There are 4 nested groupings, the coarsest first. Each group lies inside one group of the grouping before and may be the whole of it. The rows also spread widely along 16 directions, which tell nothing about the answers.
(in the rows, 128 means zero)
Known rows, each followed by its group in each grouping:
[136 102 118 145 155 113 132 138 149 133  90  68 172 115 150  78 179 122
 141 114 158 128 123 117 160  89 146 142 166 118] | Lavet z_270 Nobal z_541
[109 145 154 116 157 136 108 138 155 112 126 134 175 152 136 122 140  98
 155 141 152 100  79 147 130 140 105 146 113 136] | Lavet z_270 Nobal z_511
[160 128 131 167 108 162 146 114 191 158  97 118 163 167 177 106 139 121
 136 144 165 126 102  93 111 135  94  95 151 123] | Lavet z_124 Povak z_935
[161  82 166 106  81 121 135 166 113 166 106 133 119 156  75 184 162 128
 153 145  92 143 138  59 148 153 103 103 139 145] | Lavet z_533 bot z_207
[112 163 196 135 116 112 111 127 152 120  38 101 134  83  76 122 209 106
 180  98 134 142 144 182 180 139 119 169 150 117] | Lavet z_115 bogi z_53
[171  98 138 120 109 134 144 149 132 162 108 126 130 162  98 144 193 118
 157 117 116 138 112  79 171 128  92 110 125 145] | bolez z_742 Pas z_643
[102 179 161  97 198 152 110 114 109 167 207 136 144 113 126 130 115 170
 148 162 167 129 142 149 102 128 134 133 111 181] | bolez z_679 gure z_476
[101 142 150 111 173 139 141 123 108 135 187 163 128 180 124 112 107 135
 123 154 137 101 135 137 105 129 117 123 119 175] | bolez z_679 gure z_306
[125 153 139 148 144  91 152 153 112 114 129 123 106 127 110 114 110 144
 101 150 105 104 146 114 135 129 155 157 149 124] | Lavet z_115 bogi z_588
[156  77  72  51  93 142 125  93  95 169 149 142  73 111 120 143 147 183
 172 122 128 207 160  85 117  76 172  89 159 144] | Lavet z_124 Povak z_223
[139 129 108 163 129 126 141 151 128 140 144  81 125 116 177 143 125 108
 118 117 136 151  76 137 101 129 133 116 128 107] | Lavet z_533 bot z_19
[124 117 134 118 165 113 123 183 152 122 109 114 188 112 107 134 115 145
 123 146 158  92 157  75 121 104 185 167 105  94] | Lavet z_270 fuv z_477
[ 98 121 124 118 115  96 134 134 120 119 112 112 108 105 137 106 141 133
 144 136 133 127 134 148 107  99 151 141 178 139] | bolez z_742 Pas z_643
[162 131 166 115 108 136 135 112 145 127  95 150  99 178 125 140 102 112
 155 113 142 163 155 106 130 138 148 129  88 101] | Lavet z_270 fuv z_477
[201 128  66 151 120 138 138  98 114 149 170  99 122 137 112  97 171 146
 107 120 110 194 101 112 171 110 147 113 161 113] | Lavet z_124 Povak z_935
[129  79 136 115 114 130 120  93  86 125 113 121 122 153 110 103 152 107
 130 123  88 124 115 126 182 122  94 113 198 175] | Lavet z_270 fuv z_477
[138 161  91 151 111  89 132  91 173  94 139 141  93 158 160  58 120 156
 129 171 153 121 162 125 110  76 165 137 173 107] | Lavet z_270 fuv z_477
[ 87 175 149 117 145 127  57  92 130 114 172 149 152 100 191 140  53 144
 127 182 144  92 139 141 114 145 113 144 110 148] | Lavet z_124 Povak z_935
[ 99 145 183 138 183 130 115  95 102 102 141 127 105 177 135 105  61 111
 122 128 155 115 165 174 128 112 161 143 137 147] | Lavet z_124 Povak z_935
[ 71 107  98  97 143 121 105 133  96  87 128 142 149  77 139 127  98 122
  99 115 102  80 115 146 138 115 143 173 133 128] | bolez z_679 gure z_306
[117 126  72 105 116 107 155 156 149 121 126 147 125 122 170 124 159 128
 146 114 125 130  99 113 107 113 128 130  86 101] | Lavet z_124 Povak z_223
[ 88  97  76 121  81 114 118 158 133  72 153 171 166 164 146 147 157  53
 115 122  96 104  44 166  92 145  73 110  89 112] | Lavet z_115 bogi z_53
[131 158 200 137 101 117  67 135 165 125 116 136 144 143  81 164 154 120
 177 174 153 106 143 131 141 136 101 140 141 143] | bolez z_742 Pas z_643
[130 108 116 133  81  98  79 114 116 101 109 108 175  95  77 103 209 105
 124 134  81 132 116 151 205 129 100 152 187 130] | bolez z_742 Pas z_643
[119 120 166 109 137 106  92 161 133 151 133 111 151 121 147 164 146 131
 181 155 157 117 123 101 118 127 109 124 117 157] | Lavet z_115 bogi z_53
[156 119 104 166 101 148 187 157 136 120  98 128 115 151 110 137 107 107
  81 109 109 135  92 109  98 141 151 121 142  83] | Lavet z_115 bogi z_588
[147 149 134 118 137 166  99  94 160 150 125 110 118 111 149 142 111 149
 166 132 193 166 131 136 105 101 165 123 137 115] | Lavet z_533 bot z_207
[117 129 149 124 106 131 157 108 126 133  95 139 141 130 132  94 110 130
 105 136 117 151 170 126 111 154 140 127 144 122] | Lavet z_115 bogi z_53
[123 180 115  77 146 156 139 104 136 173 158 141 137  72 173 125  93 186
 139 157 151 171 136 110  81 147 157 129 100 129] | Lavet z_270 Nobal z_511
[ 84 158 137 103 131  79 145 150 117 100 146 145 109 139 171 103 107 117
 138 163 107 112  87 156  91 155 128 157 132 140] | Lavet z_533 bot z_19
[149 157 131 129 128 129 116 118 155 104 143 173 135 175 104 118 106 140
 107 174 117  91 139  95 158 135 126 151 119 116] | Lavet z_533 bot z_207
[ 93 196 101 128 148 146 136 107 171 110 122 153  80  99 153 119 112 158
 147 135 163  92 111 165  95  88 148 148 145 118] | Lavet z_124 Povak z_223

New rows. What belongs after each?
[123 131 146 122 128  99 103 130 122 121 123 135  89 131 157 153 129 121
 158 121 124  99 143 113 167 109 103 140  95 144] | bolez z_742 Pas z_643
[155 127 112 142 112 126 160 170 174 145 114 109 172 144 170 126 154  99
 141 114 162 163  87 111  86 141 135 123  75  83] | bolez z_742 Pas z_643
[148 104  97 119 158 118 119 148  89 104 152  84 146 124  93 108 126 114
 114 119 129 153  68 150 136  98 197 168 177 116] | bolez z_742 Pas z_643
[133  99 129 119 110 104 133 164 102 139 138 106 133 132 129 147 126 121
 136 139 117 157 105 113  97 137 149 120 149 128] | Lavet z_124 Povak z_935
[138 143 110 151 137 155 134 127 128 128 157 114 141 128  95 132 128 127
 101 139 131 136  97 144 112 120 146 121 162 119] | Lavet z_270 Nobal z_511
[123 126 104  96 138 127 147 165 120 107 127 160 135 123 116 138  72 148
  98 157 106  87 100  81 106 136 165 163 133 115] | Lavet z_115 bogi z_588
[141 141 101 102 140 103  93 147 153  94 159 158 128 156 114 132 132 142
 156 173 136  80  92  92 142  95 139 160 128 127] | Lavet z_270 fuv z_477
[137 121 138 124  98 128 118 127 130 152 140 121 118 128 100 150 159 141
 147 148 131 159 154 121 117 119 130 101 152 134] | Lavet z_533 bot z_19
[144 142 173  97 110 102  88 123 140 139 125 126 130 135 146 140 130 132
 182 161 144 163 138 114 133 150 131 141 115 131] | Lavet z_533 bot z_207
[177 140 126  91 177 133 107  73 120 145 151 117 150 130 132  65 105 182
 131 146 165 186 193  92 170 101 202 157 126 124] | Lavet z_115 bogi z_53
[124 144 148 134 132 125 139 110 130 144 128 113 141 140 169  92 137 114
 139 134 140 146 113 148 123 144 109 126 134 148] | bolez z_742 Pas z_643
[158 118 167 104 133 129  83 114 128 166 139 106 161 139 146 139 147 131
 180 143 157 173 135 104 150 139 118 117 115 149] | Lavet z_124 Povak z_935
[187  85 149 104 108  87  92 142  88 107 150 119  76 194 153 152  39 123
 151 176 120 144  78  63 119 128 169 146 181 145] | Lavet z_115 bogi z_53
[149 148  87 103 157 142 147 158 115 163 161 135 118  84 168 167  84 176
 111 145 115 112  92  53 118 138 138 137  89 128] | Lavet z_115 bogi z_588
[168  90  92  94 121 171 100 113 141 129 143 168 136 163  99 159 126 141
 136 131 141 124 133  68 150  94 133 108 110 123] | Lavet z_115 bogi z_588
[ 53 105 151  67  92  95  89 142 106 107  67 136 134  55 131 150 171 104
 179 117  94  95 105 164 148 138  89 161 152 160] | bolez z_742 Pas z_643
[176 156 151 147 107 127 130 102 173 121 100 150  76 183 148 127 117 125
 149 127 140 136 156  97 162 124 124 132  98 100] | Lavet z_533 bot z_19
[ 90 155 165 123 130 125 101 116 125 107 120 130 129 111 132 123  87 128
 125 170 122  94 115 156 119 145 128 156 182 147] | Lavet z_533 bot z_19
[110  79 153 137 110 148  85 102  98 125  95  88 177 106  60 125 185  93
 128 103 114 151 138 179 175 120 118 117 205 145] | Lavet z_124 Povak z_935
[ 86 103  92 144  98 106  92 135 148  76  88 117 167  82 106 124 167 104
 113 104 125 108 157 163 145  87 149 149 141  77] | Lavet z_124 Povak z_223
[108 169  96 138  75 125 118 150 196 145 101 160 149  58 113 160 195 176
 138 172 112  63 139  83 133 124  74 123 139 118] | Lavet z_124 Povak z_935
[128 164 138 129 156  58 139 111 109 102 144 127 114 162 148  43 170 124
 130 151  85 116 122 143 207 142 103 172 142 153] | Lavet z_533 bot z_207
[123 153 141  97 116 133 128 140 158 142 103 155 102 116 130 153 119 163
 171 160 141 105 118  93 107 125 131 139 144 135] | Lavet z_124 Povak z_223
[103 180 112 150 148 170 141 103 186 134 121 153 158 115 201  91 114 143
 116 159 148  47  67 123 118 141  67 140 151 153] | bolez z_679 gure z_306
[125  83 104 118  96 111 117 131 131 108 102 134 145 123 202 134  80 110
 103 122 109 118 141  81 134 134 130 133  92  93] | Lavet z_533 bot z_19
[110 115 139 125 132 140 141 103  95 158 118  87 157  85 147 101 128 132
 109 127 114 162 134 141 127 146 130 117 177 150] | Lavet z_270 Nobal z_511
[142 141 146 143 130  94 133 159 162 107 123 110 152 158 181  93  89 115
 142 163 165 126  79 117  76 140 165 169 150 106] | bolez z_679 gure z_476
[128 117 149  96 162 117 124 161 141 146 132 123 218 145 154 109 156 113
 151 138 153 141 123 100 129 156 121 139  63 127] | Lavet z_115 bogi z_588
[104  81 120 142 122 102 175 192 114 102 106 128 140 174  91 126 179  77
 112 108  96  91  89 133 124 123 106 123 140 129] | Lavet z_115 bogi z_53
[109 144 106  92 131 148 197 131 128 139  99 163 136 108 134  94 109 150
  97 124 103 120 126 110 110 149 145 150 118 120] | bolez z_742 Pas z_643
[ 82 127 118  88 113 136 140 115 120 118  84 160 168  81  85  96 180 135
 114 127  82 104 138 142 165 145 101 149 155 142] | Lavet z_115 bogi z_53
[139  82 116 106 117  89 144 175 110 113  98 129 128 149  88 129 193 107
 146 116  77  98  91  86 186 119 106 146 143 137] | Lavet z_270 fuv z_477
[120 139  86 117 109 110 114  96 126 110 145 137 123 108 178 101 134 127
 127 128 118 151 124 144 129 124 125 128 119 119] | Lavet z_115 bogi z_588
[149 152 153 155 132 128 133 138 176 147 106 117 132 152 156 127 155 125
 158 144 151 102 107  96 144 128  90 122 128 134] | Lavet z_270 Nobal z_541
[157  91 125 131 132 114 134 123 105 128 111 104 120 160 145 105 169  97
 142  99 108 142  95 113 188 124 101 125 142 145] | Lavet z_115 bogi z_588
[148  98 123 120 147 137  96 117 120  96 126 103 208 149  88  75 129 103
 106 140 136 137  94 141 163 119 170 170 181 118] | bolez z_742 Pas z_643
[128 134 116 134 133 124 140 152 159 131 116 117 151 121 155 122 136 130
 129 137 144 117 115 109 116 123 136 138 118 104] | Lavet z_533 bot z_19
[101 108  91 142 100 127 156 156 126 117 135 161 147 136  90 158 204  88
  88  84  74 116 155 139 157 133  78  98  47  96] | Lavet z_533 bot z_19
[117 160  84 111 160 163 149 100 167 188 201 151 182 130 183  85 163 182
 129 181 168 124 144  97  90 114  90  76 106 165] | Lavet z_270 Nobal z_541
[109 122 149 143 137 115 134 141 133  86  95 128 139 158 125 108 113  88
 118 118 133 106 120 152 125 128 144 152 135 110] | Lavet z_115 bogi z_588
[124 123 158 120 109  88 136 143 133 102 112 152 125 191 111 107 168  86
 153 127 112 122 127 140 150 137 105 142 108 132] | bolez z_742 Pas z_643
[172 111 140 108  98 106 140 107 105 136 105 113  93 150 132 103 142 124
 152 126  98 184 113 105 164 142 135 132 169 136] | Lavet z_270 Nobal z_511
[177 205 133 127 126 168 107  85 110 170 194 117 131  80 130 147  60 177
 101 173 135 214 116 129  93 178 172 131 131 116] | Lavet z_115 bogi z_53
[162 144 138 167 130 142 125 135 163 112 102 133 130 159 123 138 113 109
 113 124 136  88 112 100 167 121 119 150 112 102] | bolez z_742 Pas z_643
[123 148 134 136  98  82 109 129 145 121 148 152 147 137 155 122 145 126
 124 157 111 117 178 106 147 142  95 131  71 121] | bolez z_742 Pas z_643
[207 114 139 149  83 104  95 126 179 115  94 134  94 184 106 145 128 143
 160 144 152 140 182  51 166  87 164 135 131  82] | Lavet z_124 Povak z_935
[141 124 156 135 130 140 130 107 106 125 110 126  69 158 120 149  96 115
 137 100 127 145 140 135 146 115 145 125 137 128] | Lavet z_124 Povak z_223
